The rows are grouped in 4 ways, from coarse to fine. Each group lies inside one group of the grouping before and may be the whole of it. The rows also spread widely along 11 directions, which tell nothing about the answers.
Some rows, each with its group in each grouping after it:
31; 6; -17; -17; 20; -19; -24; 17; 15; 16; -7; 0; 2; 14; -3; 20; -6; 3; -2; 3; -1; -4; 3; -14; 6; 13; -8; -2; 8; 18; -5; 5; -4; 3
z200 Ponul z97 z450
-39; 33; 36; 4; -11; -15; 17; 1; 4; 1; -23; -16; 5; 3; -29; 6; -9; -13; -1; -20; 15; 8; -2; 5; -5; -22; -3; 5; 12; 7; -9; -7; 15; 5
z199 tubeb z217 z38
-20; 15; -37; 27; -25; 25; 26; -4; 7; -8; -7; 10; -13; -15; -18; -13; 17; -40; 24; -31; -68; 22; -24; 30; 59; -16; 37; 0; 49; -27; 23; -6; -6; 15
z913 fezat z674 z789
17; 33; 28; -36; 18; -55; 9; 27; 1; -15; -45; -35; 20; 23; -57; 62; 4; -5; -10; -22; 37; -4; -23; 13; 19; -5; 19; 21; 36; 12; -11; -2; -32; 35
z913 sifi z889 z695
-33; -5; 10; 8; 6; -10; 52; 6; -18; -17; -5; 8; -6; 2; -7; 26; 26; 5; -1; -34; 15; 5; -36; 36; 9; -23; 4; 42; -21; -31; 13; -3; -7; 19
z913 sifi z804 z825
7; -7; -6; 24; 4; -18; 1; 10; 1; -25; -31; 14; -15; 48; -43; 6; 22; -18; 3; -19; 13; -24; 15; 35; 44; -35; -16; 21; -23; 4; 22; -16; -4; 12
z913 fezat z674 z779
8; -32; -21; 43; 6; 9; -16; -25; 26; 65; 53; 10; -4; -31; 43; -64; -28; -12; 25; -1; -14; 15; 17; 6; -12; 16; -30; 5; -19; -6; 28; 15; 6; -32
z200 Ponul z6 z809
-8; -12; 22; 2; -14; -4; 3; -4; 1; -16; -15; 2; 7; 4; -21; -41; 0; -21; 6; 12; 1; -23; 34; 16; 25; -21; 0; -9; -1; -10; -17; -3; -8; -15
z200 bimi z560 z379
-21; 7; 12; 7; 2; -3; 7; -12; 9; 26; -3; -3; -5; -15; -6; -4; -7; -14; -8; -8; 8; 5; 11; -2; -4; -20; -5; 2; 8; -8; 0; -8; 17; -6
z199 leziv z15 z472
-1; 5; 13; 20; 3; 5; -4; 28; -9; -31; -4; -16; -21; 7; -7; -16; -4; 6; 8; -15; 14; -25; -10; 14; 24; -24; -7; 13; -16; 8; 7; -6; -2; -13
z913 sifi z804 z973
-22; 18; 6; -1; -12; 1; -32; -11; 23; 12; 1; 5; -22; -20; 33; -19; -34; -4; 12; 22; -5; -3; 26; -7; -25; 17; 10; -14; 21; 6; 7; -4; 44; 1
z200 bimi z108 z761
-9; 4; -2; -5; 3; -4; 28; -3; -6; 16; 11; -3; 19; -8; -4; 22; 9; 4; 2; -12; -15; 35; -31; 3; -12; 0; 2; 15; 7; -11; 7; 11; -6; 16
z913 sifi z745 z701
18; 24; -25; -37; -5; -4; -13; 23; -6; -40; -24; 12; 4; 3; -19; 8; -9; -7; 2; 6; -48; -19; 6; -11; 29; 23; 40; -26; 32; 7; -30; 18; -5; -7
z199 leziv z847 z830
-23; 9; -24; 6; -2; -20; 25; -1; 13; -4; 9; 28; -11; -23; 32; -5; -22; -14; 32; -34; -26; 9; -24; 35; 11; 42; 26; 27; 9; -23; 11; 25; -1; 2
z200 Ponul z97 z690
0; -15; 17; 0; 11; -27; 15; -4; -14; 12; 6; 14; 29; 32; -16; 7; 1; 12; -11; -3; 19; 10; 6; -3; -25; -6; -45; 22; -57; 15; -10; 19; -1; -12
z199 leziv z687 z948
41; -13; -40; -6; 32; -27; -14; 10; 15; 30; 23; 17; 4; -6; 33; 8; -18; 14; 6; -8; -3; 12; -11; -5; -6; 51; -9; 17; -22; 5; 7; 33; -13; -5
z200 bimi z560 z978
-29; 5; -3; -20; -17; 0; 31; -5; -13; -19; 5; 21; 4; -25; 16; -1; -2; 2; 11; -3; -38; 15; -7; 10; -5; 17; 27; -3; 4; -27; -13; 23; 12; 3
z913 fezat z593 z880
-16; -16; -29; -17; -8; 43; 10; -18; -19; 12; 33; 21; 3; -29; 37; 7; 16; 31; -11; 25; -41; 16; -16; -18; -29; 13; 27; -13; -3; -28; -6; 7; 17; 9
z199 tubeb z217 z339
-11; 13; 16; 24; -27; -6; -30; -9; -2; -40; -17; 7; 0; 48; -31; -36; -28; -17; 22; 16; -11; -24; 33; 19; 6; -1; -3; -2; -4; 35; 11; -6; 15; -9
z199 leziv z687 z846
-11; 13; -4; 2; 4; 11; 6; 13; -6; -6; -2; -7; -15; -13; 5; 3; -4; 6; -6; -15; -2; -8; -19; -6; 13; -6; 17; 5; 6; -4; -3; -4; 4; -5
z199 leziv z15 z620
2; 15; 17; -18; -11; -35; -7; -19; 12; -24; -47; -13; 23; 40; -74; 24; 0; -36; 2; 10; 10; -21; 22; 34; 29; -7; 43; 2; 59; 5; 4; -19; -28; 35
z199 leziv z847 z608
-14; -52; 18; 36; 5; 2; 24; -53; 3; 57; 36; -3; 26; -17; -5; -39; 4; -15; -2; 4; 22; 12; 19; 21; -11; -27; -21; 21; -23; -29; 22; -4; -18; -10
z199 leziv z687 z846
-39; -21; 2; 12; -7; 23; 25; -13; -19; -17; 16; 21; -25; -12; 36; -1; 17; 22; 2; 1; 5; -8; -13; 24; -11; -12; 13; 20; -32; -34; 20; -8; 23; 12
z913 fezat z674 z779
-36; -4; 24; 3; -2; 42; 1; -1; -3; 13; 7; -22; -28; -34; 36; -9; 10; 24; -15; 18; 23; -14; -10; -16; -11; -35; 13; -6; 6; -20; -3; -32; 24; 4
z200 bimi z560 z379
14; -22; -20; -4; 11; -3; -3; 1; 6; 2; -7; 20; -9; 0; 1; -7; 14; -6; -4; 8; -3; -20; 21; 10; 26; -7; 5; 0; -7; -20; -2; -2; -8; -1
z200 bimi z560 z379
33; 19; -13; -1; 22; -25; -38; 29; 11; -23; -36; -8; -20; 43; -35; 29; -6; -3; -8; -10; 26; -37; 7; 4; 34; -3; 6; 11; 6; 30; 7; -15; -8; 8
z199 leziv z15 z472
-9; -23; -12; 39; -17; 18; 8; -19; -5; 4; 40; 8; 14; 9; 19; -52; -17; -1; 37; -2; -28; 15; -20; 28; 0; 19; -5; 22; -18; 2; 25; 13; -15; -12
z200 Ponul z97 z450
27; -11; 3; 44; 18; -23; -30; -13; 30; 35; 7; -29; -8; 6; -25; -25; -19; -29; 16; -14; 37; -10; 16; 32; 24; -17; -14; 22; 13; 11; 45; -15; -21; 1
z913 sifi z889 z695
-18; 1; 8; 0; -2; -28; 18; 15; -4; -23; -20; 38; -5; 22; -2; -16; -1; -7; 7; -14; -4; -11; 23; 13; 4; -4; -31; 10; -49; -2; -18; 18; 21; -20
z200 bimi z560 z978
-39; 27; 28; 3; -16; -35; 38; 15; -8; -16; -13; 15; 20; 26; -11; -7; -18; -8; 22; -34; -12; 23; -18; 14; -11; 5; -33; 24; -28; 17; -18; 26; 12; -13
z200 Ponul z97 z690
-15; 24; 4; 10; 5; -40; 6; -10; 31; 23; -10; -7; -9; -24; -3; 9; -30; -31; 20; -34; 10; 16; -5; 31; 10; 18; 20; 19; 36; -7; 25; 8; 2; 17
z913 fezat z674 z779
43; -6; 16; -5; 13; 19; -30; 37; -15; -24; 2; -50; -1; 0; -18; -22; -1; 19; -7; 12; 21; -39; -8; -13; 35; -24; 10; -12; 5; 18; -14; -8; -34; -18
z913 sifi z889 z695
-19; 19; -18; 15; 7; 12; -10; 10; 9; -1; 6; 8; -42; -21; 36; 8; -9; 6; 10; -12; -9; -1; -13; 3; -4; 1; 10; 8; 4; -6; 26; -6; 37; 6
z913 sifi z745 z701
20; -9; -14; 25; -5; -1; -36; -11; 0; -6; 27; 3; 11; 23; 8; -37; -40; 5; 25; 14; -13; -3; 6; 8; -10; 39; -2; 8; -17; 33; 22; 18; -7; -15
z199 leziv z687 z846
-12; -15; -1; -42; -11; 6; 18; -12; -21; -37; -19; 19; 3; 3; -8; 35; 35; 12; -14; 28; -11; -19; 5; 16; 5; -7; 49; -4; 15; -36; -9; -11; 0; 39
z913 fezat z674 z779
-3; 17; -12; 27; 13; -7; -18; 26; 25; 5; 0; 1; -48; -39; 28; -37; -34; -17; 18; -34; -3; -18; 17; 5; 32; -1; -7; -5; -5; 0; 8; 12; 25; -35
z913 fezat z593 z880
7; -2; -14; 32; -5; 17; -14; 5; -11; -12; 18; 0; 0; 30; -1; -23; -14; 10; 13; -4; -12; 1; -18; 4; 3; 5; -11; 15; -24; 27; 18; 3; -3; -13
z199 leziv z15 z472
0; -2; 6; -57; 28; -50; 39; 1; 4; 21; -12; 16; 24; -44; -4; 36; 2; -1; -24; -19; 16; 0; 14; -4; -7; 18; 16; -1; -1; -41; -46; 37; -11; -3
z199 tubeb z217 z339

New rows, each followed by its group in each grouping:
-18; 4; -11; -7; -6; 9; 5; -11; 7; 15; 4; 10; -12; -30; 14; 3; 2; -7; 0; 4; -25; 11; 9; -2; -2; -4; 16; -11; 18; -21; 4; 0; 22; 8
z913 fezat z593 z880
-2; 11; 33; 57; -3; -9; -19; 3; 8; -6; -18; -38; 4; 55; -57; -27; -17; -20; 12; -18; 39; -17; -1; 23; 29; -38; -25; 26; -5; 44; 28; -27; -19; -4
z199 leziv z687 z846
-26; 39; 15; 4; -13; 2; 8; 10; -3; -2; -18; -15; 6; 13; -24; 10; -9; -7; 0; -15; -15; 19; -23; -12; -2; -15; -2; -1; 20; 22; -8; -5; 14; 1
z199 leziv z847 z830
-1; -24; -19; 6; 3; 9; 2; -26; 9; 16; 2; 12; -5; -18; -6; -10; 10; -20; -6; 8; -12; -15; 23; 15; 24; -13; 25; -3; 20; -32; 11; -10; -8; 3
z199 leziv z687 z846
-40; -12; 20; -19; -14; -29; 57; -23; -8; -14; -19; 24; 24; 6; -22; 13; 23; -19; 6; -10; 0; -3; 2; 47; 8; -5; 25; 26; 9; -45; -9; 2; -18; 25
z200 Ponul z6 z809
3; 17; -3; 26; -4; 0; -17; 10; 11; 12; 9; -12; -5; 5; -2; -21; -23; -6; 17; -12; -16; 19; -5; -4; 3; 0; -20; -1; -2; 27; 14; 8; 11; -11
z913 fezat z593 z880
36; 3; -48; 0; 22; 0; -53; 18; 20; -22; -34; 16; -46; 23; -20; 23; 13; -7; -13; 8; 4; -59; 35; 6; 48; -9; 26; -13; 16; 3; 15; -26; 9; 15
z199 tubeb z217 z339
31; 2; 30; -31; 31; -9; -12; 35; -1; 35; -1; -39; 20; -5; -3; 13; 0; 29; -29; 8; 35; -5; -4; -52; -12; -22; -39; -14; -14; 25; -43; 4; -9; -21
z200 Ponul z97 z450
-21; -24; 4; 37; -6; 32; 10; -11; -10; 3; 29; -3; -17; -13; 26; -33; 4; 13; 9; -3; 7; -2; -13; 17; 1; -21; -5; 15; -29; -15; 27; -10; 7; -6
z913 fezat z674 z779
-3; 3; -8; 11; 10; -6; -8; 8; 15; 17; -4; 8; -18; 4; 9; -3; -4; -6; 5; -10; 2; -7; 6; 2; 9; -9; -18; 6; -6; 3; 7; -5; 14; -6
z200 Ponul z97 z450
-10; -11; 9; 6; 0; 25; 10; -6; -7; 19; 10; -16; 0; -24; -2; -20; 7; 0; -15; 2; 1; -6; 2; -13; 8; -32; 2; -8; 2; -16; -10; -11; -2; -16
z199 leziv z15 z620
-29; -9; 19; -1; 7; -17; 29; -22; 4; 13; -3; 1; -2; -24; -1; 6; -2; -10; -6; -16; 31; -9; 3; 26; 0; -10; 21; 23; 6; -35; 4; -7; -5; 7
z199 leziv z15 z472
35; 11; -40; 3; 3; -5; -39; 13; 21; 14; 17; 10; 1; -1; 20; -25; -35; -5; 23; 5; -43; 16; 3; -15; 5; 46; -3; -11; 10; 27; 4; 28; 3; -16
z200 bimi z108 z761
11; -1; -3; 7; 3; -14; -1; 4; 2; -1; -4; -3; 6; 21; -22; 5; 2; -5; 5; -7; -1; 5; -1; 12; 13; -6; -8; 10; -5; 9; 11; 3; -9; 9
z913 fezat z593 z880
-32; 0; 10; -6; -8; -16; 19; -12; -2; -13; -18; 20; 1; 28; -7; 25; 15; 3; -1; 3; 14; 0; -3; 23; -11; -5; 6; 27; -8; -12; 10; -13; 11; 33
z200 bimi z108 z761
-24; -15; 2; 6; -7; 20; 23; 8; -25; -46; 13; 4; -10; 4; 30; -10; 3; 30; 17; -5; 6; -26; -41; 32; 9; 12; 34; 31; -18; -19; 7; -1; -17; 7
z200 Ponul z97 z450
-50; 10; 6; -3; -13; -4; 65; 11; -22; -12; 0; 25; 13; 7; 8; 15; 18; 7; 8; -34; -26; 29; -45; 13; -5; -6; -11; 29; -26; -18; -16; 16; 6; 3
z200 Ponul z97 z690
-31; 13; 29; -22; -13; -3; 10; 1; 2; -13; -46; -3; -5; 15; -34; 22; 28; -17; -15; 12; 9; -27; 21; 6; 16; -45; 16; -10; 35; -16; -15; -37; 13; 26
z200 Ponul z6 z809
-1; 0; -14; 40; 15; -5; -11; -10; 37; 63; 1; 2; -28; -22; -3; -17; -2; -36; 1; -24; 0; 15; 28; 2; 20; -39; -38; -3; 4; -5; 30; -13; 28; -10
z913 fezat z674 z779
17; 14; 22; 42; 15; 10; -49; 36; 14; -15; -23; -51; -36; 42; -18; -11; -9; 8; 2; -5; 60; -46; -13; 5; 36; -36; -11; 17; 0; 43; 26; -47; -9; 3
z200 bimi z560 z978
23; 29; -44; -2; -8; 12; -36; 31; -8; -31; -2; 19; -4; 35; -4; 2; -14; 15; 11; 4; -57; 4; -11; -21; 5; 32; 1; -17; -7; 42; -7; 21; 18; -7
z199 tubeb z217 z339
-27; -7; 3; 19; -5; 4; 17; -16; -8; 5; 14; 15; 5; 10; 4; -14; -4; 3; 6; -7; -5; 10; -6; 11; -16; -6; -12; 17; -26; -3; 10; 6; 11; -8
z199 leziv z847 z608
-37; 34; 28; 20; -24; 9; -4; -2; 5; -2; 2; -28; -7; -9; 3; -17; -29; -5; 21; -6; -7; 18; -18; 5; -11; -3; 10; 0; 26; 18; 14; -7; 21; 6
z913 fezat z593 z880
-13; 0; -17; -10; 12; -10; 17; -11; -5; 25; -9; 29; 4; 20; -6; 51; 26; 7; -23; -2; -8; 22; -4; -12; -20; -13; -16; 14; -16; -7; 5; -3; 22; 23
z199 leziv z687 z846
25; -39; -17; -17; 18; -38; 1; -26; 1; 14; 12; 40; 25; 10; -8; -2; 0; 0; -6; 13; 5; -9; 45; 16; -15; 24; -14; 5; -43; -16; -7; 31; -8; -7
z199 tubeb z217 z339
-8; -10; -36; 36; -15; 41; -22; -11; 4; -7; 14; 14; -25; 22; 18; -18; 9; 3; 17; 15; -29; -3; -12; 15; 13; -4; 13; 10; 3; 1; 40; -24; 13; 18
z200 bimi z108 z761
14; 22; -9; -25; 3; -49; -4; 10; 23; 15; 2; 19; 10; -43; 11; -29; -51; -29; 22; -20; -41; 20; 37; -6; 3; 47; -6; -25; 8; 2; -29; 61; 14; -40
z913 fezat z593 z880
7; -31; 26; -38; -6; 15; -11; -7; -30; -23; 4; -6; 26; 34; 0; 11; 19; 43; -17; 61; 19; -26; 9; -13; -32; -6; 4; -6; -21; 7; -20; -14; -7; 17
z200 Ponul z97 z450
-4; 27; 14; 14; 0; -47; -9; 4; 23; 5; -45; -2; 5; 59; -54; 23; -3; -30; 7; -15; 21; 6; 11; 22; 14; -15; -23; 22; 10; 30; 14; -16; 3; 26
z200 bimi z560 z379
-9; -17; 0; 33; -13; 30; -10; 7; -26; -29; 49; 13; -4; 1; 42; -71; -33; 35; 24; 4; -14; -10; -6; 1; -24; 23; -21; 6; -73; 18; 1; 31; 12; -48
z199 tubeb z217 z38
-56; 25; 14; 7; -4; 14; 22; -4; 18; 35; -6; -11; -29; -45; 28; 12; 1; -11; 0; -18; 4; 10; -20; 0; -5; -23; 19; 6; 41; -28; 9; -25; 31; 15
z200 Ponul z6 z809
-25; -2; -17; 24; -9; -6; 15; -24; 21; 37; 14; 25; -2; -12; 13; -22; -8; -31; 22; -15; -32; 26; 7; 19; 0; 3; -15; 10; 6; -15; 18; 6; 17; -3
z200 Ponul z97 z690
4; -30; 33; -4; 20; -26; 11; -32; 11; 58; 19; -28; 27; -18; -7; 11; 0; 4; -14; 9; 53; 16; 11; 6; -27; -14; -13; 16; -3; -14; 11; -4; -18; 16
z913 fezat z593 z880
13; -5; 36; -17; 29; -67; 11; -12; 9; 14; 4; -29; 38; -3; -17; 24; -34; 11; 1; -19; 75; -5; -13; 31; -21; 43; 19; 40; -3; 2; -1; 25; -47; 15
z199 tubeb z217 z339
4; -12; 16; -14; 26; -33; 10; -25; 10; 50; 8; -12; 22; -8; -7; 35; -4; 6; -20; -1; 47; 15; -2; 0; -29; 6; -2; 24; 2; -9; 6; -1; -13; 19
z199 leziv z15 z472
-10; 22; 2; -31; -7; -12; 10; 15; -4; -22; -32; 7; 9; 22; -20; 34; 12; -2; -2; 2; -18; -3; -9; 0; 11; -1; 17; -1; 24; 2; -19; -4; 1; 22
z200 Ponul z97 z450
6; 1; -7; 45; 18; -42; 6; 12; 12; -9; -4; 10; -6; 29; -23; -18; -22; -16; 21; -53; 29; -15; -4; 45; 30; 9; -21; 44; -42; 13; 22; 18; -20; -16
z199 tubeb z217 z339
-27; 12; 48; -44; -9; -22; 63; 40; -43; -76; -40; -4; 20; 8; -33; 19; 21; 16; -10; -26; 12; -22; -24; 15; 28; -21; 20; 11; -22; -21; -55; 19; -23; -3
z913 fezat z674 z779
27; -36; -48; -19; 12; -7; -2; -32; 3; 25; 42; 36; 12; -30; 37; 5; -3; 7; 11; 23; -35; 19; 9; 13; -22; 50; 24; 4; 0; -32; 21; 31; -6; 12
z913 sifi z745 z701
-12; 18; -28; 15; -14; 39; -12; 23; -2; -35; -11; 8; -46; -12; 13; -13; 6; -4; 12; -8; -41; -20; -9; 4; 43; -17; 30; -15; 19; -8; 11; -14; 23; -1
z913 fezat z674 z779
18; 11; -2; -9; 15; -14; -24; 5; 18; 22; 8; -19; -11; -37; 13; -4; -27; -6; 5; -2; 4; -3; 7; -4; 1; 13; 14; -6; 29; -1; 5; 9; 3; -5
z913 sifi z889 z695
-12; -21; 23; 13; -18; 16; 7; -6; -32; -52; 26; -11; 6; 8; 12; -37; -13; 24; 25; 12; 10; -23; -21; 39; -4; 11; 26; 25; -23; -5; 14; 7; -22; -2
z913 sifi z889 z695
-21; 33; 47; 21; -25; -3; 8; 20; -13; -43; -9; -44; 15; 16; -31; -30; -29; -5; 29; -19; 4; 2; -31; 20; 13; -9; 7; 13; 15; 30; 1; 2; -16; -7
z913 sifi z745 z701
-17; 12; -5; 15; -7; 25; -4; 4; 4; 12; -14; 3; -18; -7; -16; -14; 11; -20; -11; -2; -27; -7; 19; -16; 24; -45; -9; -20; 13; -2; -6; -17; 25; -15
z199 leziv z687 z948
4; -21; -8; -17; -3; -16; -1; -30; 15; 22; -7; 22; 13; -3; -10; -5; 8; -22; -1; 25; -13; -2; 42; 14; 2; 2; 11; -9; 18; -24; -1; -2; 0; 14
z200 bimi z560 z978
3; 2; 17; -51; 1; -4; 20; 6; -22; -34; -15; -22; 22; -6; -19; 46; 20; 21; -12; 15; 7; -10; -27; 8; 4; 5; 58; 4; 38; -22; -17; -4; -32; 38
z913 sifi z745 z701
9; -9; -26; -9; 8; -11; 3; -10; -4; -2; 16; 18; 11; -2; 11; 8; -12; 7; 8; -1; -16; 4; -13; 11; -6; 39; 24; 13; -3; -6; 6; 23; -14; 3
z199 leziv z847 z830
-29; 8; 27; 24; -5; 28; 2; -5; 1; 21; 11; -37; -17; -31; 8; -15; -1; 0; 1; -3; 14; 4; -17; 1; -2; -41; 5; 4; 23; -9; 19; -26; 13; 4
z913 sifi z889 z695
14; -18; -15; -10; 5; -37; 10; -7; -14; -8; 10; 44; 26; 35; -9; -2; -9; 4; 4; -1; -12; 8; 18; 12; -19; 30; -27; 18; -55; 8; -8; 39; -2; -15
z199 leziv z15 z472
57; -21; -21; -3; 6; 33; -39; 24; -25; -7; 22; -12; 15; 36; -13; -12; 16; 31; -10; 36; -25; -5; -3; -32; 3; -16; -27; -19; -28; 34; -5; 3; -11; -12
z913 sifi z889 z695
33; 20; -74; 24; 4; 8; -48; 16; 20; 6; -11; 34; -36; 36; -14; 13; 9; -25; 11; -4; -64; 9; 13; -3; 31; -6; -18; -10; 12; 26; 37; -6; 34; 11
z913 sifi z889 z695
7; -38; -4; -24; 9; 17; -1; -11; -4; -11; 10; -1; -8; -30; 25; -9; 10; 13; -4; 28; 14; -46; 10; 17; 17; 3; 49; -2; 16; -42; -5; -12; -24; 8
z200 Ponul z97 z450
5; -37; 12; 8; 30; -27; 9; -26; 5; 38; 32; 0; 12; -22; 20; -7; -18; 13; -4; -5; 51; -8; 6; 18; -22; 18; -7; 34; -34; -17; 14; 15; -21; -8
z199 leziv z687 z948
16; -37; 13; 44; -26; 32; -55; -23; -16; -51; 12; -17; 6; 91; -22; -40; 0; 26; 22; 60; 31; -43; 7; 38; -2; -6; 6; 24; -24; 42; 51; -43; -21; 29
z200 bimi z108 z761
-4; -16; -41; 19; -1; -9; -10; -23; 8; -20; -8; 47; -21; 28; -11; 4; 10; -15; 11; 1; -12; -25; 28; 44; 17; 8; 19; 16; -13; -17; 33; -7; 9; 21
z199 tubeb z217 z339
